The groups are shells around one centre, one inside the other: the same stretched ball of 7 dimensions in 7 sizes.
(in the rows, 128 means zero)
Known rows, each followed by its group:
[120  94 136 136 122 124 158  99 133 174 124 131 163 141]  S
[161 133 130 117 137  95 137 187 134 148 115 122 163 226]  F
[129 121 131 152 115 106 130 128 109 161 111 147 128 110]  S
[173  60 145 177 130  87 105 159 104 197  62 157 113  92]  S
[116 129 144 108 107 114 133 113  93 120 116 116  92 108]  F
[133  97 127 160 111 129 140 114 132 201 128 127 171 105]  K
[140  65 138 167 147 116 125  95 116 177  75 158 104  60]  K
[ 98 158 126 125  99 134 139  90 107 133 155 115 122  97]  X
[153 114 137 138 117 111 114 151 111 164 116 113 124 129]  S
[112 162 118  75 101 114 167 143 121 115 124 106 155 150]  X
[154 159 120 135 112 103 105 179 106 145 118 116 120 122]  X
[ 86 179 117  67 124 145 180  88 141  96 169  93 159 183]  E
[ 96 182 107  56 110 133 193 125 149 108 156  93 195 196]  X
[130  88 132 123 117 114 154 120 123 167  87 133 146  97]  E
[117 132 136 138  98 101 142 127 102 149 123 144 133 132]  V
[120  96 137 156  79  98 141 122  93 183  95 154 136  62]  X
[153 151 115 118 127 118 122 167 128 146 122 103 142 141]  E
[162 115 122 128 153 123 130 155 148 166 116 109 160 171]  S
[143  91 130 156 142 124 126 111 128 178 103 136 129  96]  S
[132 142 117  77 133 138 158 134 148 131 133  82 165 167]  X
[158  42 145 179 144 101 116 118 110 196  54 166 105  60]  K
[133  97 126 137 137 126 135 104 123 160  92 133 120  71]  V
[105 113 124 112 120 143 156  76 125 146 118 114 132  69]  E
[ 77 155 122  95 109 150 171  59 125 118 158 107 139 108]  Q
[107  65 140 152 133 136 150  48 119 172  96 148 115  46]  K
[103  83 139 111 121 139 174  66 132 159 119 119 152 112]  V
[187 108 137 169 113  90  88 205 106 194 103 123 133 141]  F
[124 124 119 106 149 151 156  96 155 147 141  97 162 151]  S
[126 137 135 145 104 109 121 128  97 147 127 132 111 112]  Q
[149  99 142 168 114 112 112 136 110 188 123 129 131 123]  E
[166 107 136 194  89  66  90 192  74 191  70 173 104  65]  K
[114 108 134 104 115 118 158 105 115 138 100 125 128 101]  Q
[117 120 120  98 146 155 170  88 163 151 148  93 180 166]  Q
[129  86 148 167  99 105 112 106  81 171  90 150  84  37]  E
[ 62 183 115  49 124 157 190  49 133  69 160  94 130 132]  F
[154 109 128 156 101  97 130 173 119 195 107 136 170 136]  Q
[167  97 144 152 121  77 115 184 102 169  78 150 123 149]  V
[101 122 118 101 105 135 181  97 138 155 125 116 179 111]  K
[203  53 145 191 148  97  79 180 116 217  70 136 115 108]  F
[181  87 131 127 167 113 125 169 148 171  91 112 151 182]  V
[100 159 124 108 113 136 150  94 120 123 155 108 133 134]  Q
[126 158 129  93 123 113 142 142 117 110 131 108 126 174]  Q
[171  64 143 184 147 108  91 135 108 193  75 145  93  70]  E
[113 136 132 115  94 102 159 134 110 142 122 134 152 149]  S
[151 127 116 130 119  96 143 178 129 166  94 137 169 147]  X
[ 95 123 129 110 121 145 153  60 118 130 129 114 114  73]  S
[103  92 142  87 141 134 173  68 129 124 106 118 124 127]  X
[167  90 129 116 146 109 148 170 151 177  97 115 182 196]  E
[122 160 126 137  96 123 118 128 102 145 149 111 120 102]  F
[ 89 114 137  89 120 142 189  65 140 135 147 109 166 167]  X
[162  92 131 162 136 116 123 150 137 198 115 127 163 151]  V
[120 144 121 132 113 119 125 117 103 135 112 129 104  66]  E
[108 175 113  84 112 146 154 114 135 121 164  79 155 145]  K
[139 148 127 140  90  99 125 168 105 161 130 125 148 141]  Q
[138 106 133 132 114 115 125 129 107 159  99 122 116  82]  Q
[136 160 119 102 126 124 128 146 121 123 130  97 124 136]  V
[ 92 146 133 104 100 135 141  77  96 113 135 109  93  68]  F
[118 132 126  82 166 158 145  77 142 106 134  84 109 133]  F
[ 87 132 137 110  95 122 149  74  88 116 114 131  90  53]  K
[134 139 120 145  99 127 129 137 124 178 147 110 163 120]  F
[150 112 124 155 113 125 122 142 128 193 128 113 159 113]  K
[153 142 122  82 151 122 144 164 148 125 123  88 156 208]  V
[135  71 149 141 127 120 128  99 108 167  95 128 105  85]  V

New rows, each followed by its group:
[185  63 140 139 150  95 127 182 137 190  71 129 155 173]  K
[ 94 173 118  66 121 145 175  97 140 101 165  86 157 178]  S
[185 120 126 162 122  84 105 216 121 189  99 135 158 169]  X
[111 153 125 143  69  99 131 138  84 150 118 143 123  67]  X
[136 148 118 106 121 119 134 148 122 134 116 107 134 123]  Q
[116 197 118  68 111 121 153 153 126  94 159  85 149 203]  F
[110 156 121  48 141 133 184 118 149  94 136  89 162 208]  E
[105 130 118  74 127 128 187 107 143 124 113 114 169 147]  X
[155  95 141 124 112  89 142 175 118 170  92 130 158 169]  K
[118  82 144 119 118 115 153  96 110 151  90 134 118  92]  E
[158  96 127 180 107  97 108 158 103 199  84 152 130  61]  X
[139 142 118 109 145 124 150 144 150 143 134 109 170 196]  V
[ 89 138 129  63 139 148 180  65 137  96 137  97 131 148]  Q
[ 67 144 125  73 100 141 200  60 129 113 146 113 161 131]  E
[ 87 123 135  64 138 148 181  56 134  99 131  98 126 139]  X
[ 75 163 118  55 107 148 206  81 149 111 168  90 193 187]  X
[ 96 164 115  48 132 158 187  90 156 102 163  70 172 183]  E
[ 81 134 125  79 112 141 197  71 141 127 146 110 175 153]  Q
[147  80 139 149 155 123 131 111 135 173 105 133 133 138]  Q
[133 136 127 132  84  87 146 171 106 162 108 142 162 140]  V
[120 118 141 149 121 105 119 105  89 135 101 152  78  81]  F
[189  90 142 153 138  97 102 192 124 188 102 116 142 182]  K
[126 141 121 132 129 125 132 117 122 143 126 124 126 111]  Q
[145  79 141 142 118 116 146 133 133 194 116 123 173 155]  E
[118 122 129 103 109 140 158 109 135 156 146  91 167 145]  K
[ 82 100 135  99 117 143 191  49 136 144 132 122 161 120]  E
[119 116 123 103 110 133 161 112 131 156 118 106 161 107]  F
[140  99 139 145 147 140 108  92 118 156 121 109  93  88]  F
[ 90 122 133 126 120 152 148  46 117 139 146 116 114  76]  X
[103 105 128 126 128 121 166  81 125 147 102 150 138 100]  K
[130  57 143 123 153 133 168  85 152 177 106 126 165 158]  K
[ 85 132 127  79  96 136 185  81 124 126 132 107 155 111]  F
[190  95 129 185 120  84  95 206 114 210  83 146 147 124]  X
[159  91 133 179 127 110 102 139 110 192  95 142 117  77]  Q
[ 83 136 134 110  92 135 155  66 100 126 138 118 112  70]  E
[137 172 122  93 102 100 145 185 120 126 136 104 161 200]  X
[120 156 105  74 153 154 169 110 168 123 147  82 177 174]  F
[167  43 148 185 124 103 107 135 107 216  72 148 120  69]  X
[ 97 105 132 122 134 140 161  56 127 141 120 132 125  91]  Q
[107  76 133 136 119 134 171  70 134 181 110 138 162  89]  X
[121 157 128  62 121 115 161 143 123  98 123  96 137 182]  F
[ 83 135 129  95  84 132 180  82 116 137 142 114 158 112]  X
[140 139 129 121 131 115 115 139 108 127 110 115  97 111]  Q
[114 163 121 126  73 110 144 146 105 152 144 120 158 122]  X
[145  78 148 147 121  97 136 138 112 176  92 145 136 141]  Q
[101 179 121  55 135 130 169 112 131  76 143  95 132 187]  K
[141  67 144 160 109 108 132 121 110 196  92 142 137  86]  Q
[115 123 128 136  95  90 158 136 107 156  96 163 151 114]  F
[135 129 128 157  98  90 137 160 111 174 114 155 159 143]  F
[114  69 146 139 142 136 155  61 131 167 115 134 132 116]  X
[202  72 140 194 141  85  78 196 109 209  69 147 115 115]  X
[ 92 143 117  83 117 151 187  81 151 136 158  95 186 154]  Q
[112 120 134  88 111 132 165 106 127 137 130  98 151 141]  X
[136  81 151 144 119 122 125 105 108 171 115 119 114 108]  K
[152 100 141 156 116  90 124 159 108 175  98 147 136 146]  S
[136 115 130 131 126 100 153 146 130 161 108 144 165 173]  X
[140 141 117  90 129 133 149 147 145 142 133  84 168 167]  X
[ 97 169 120 102 101 112 171 122 121 121 143 130 162 167]  F
[109 106 142 129 101 103 153 106 100 147 102 149 124 106]  Q
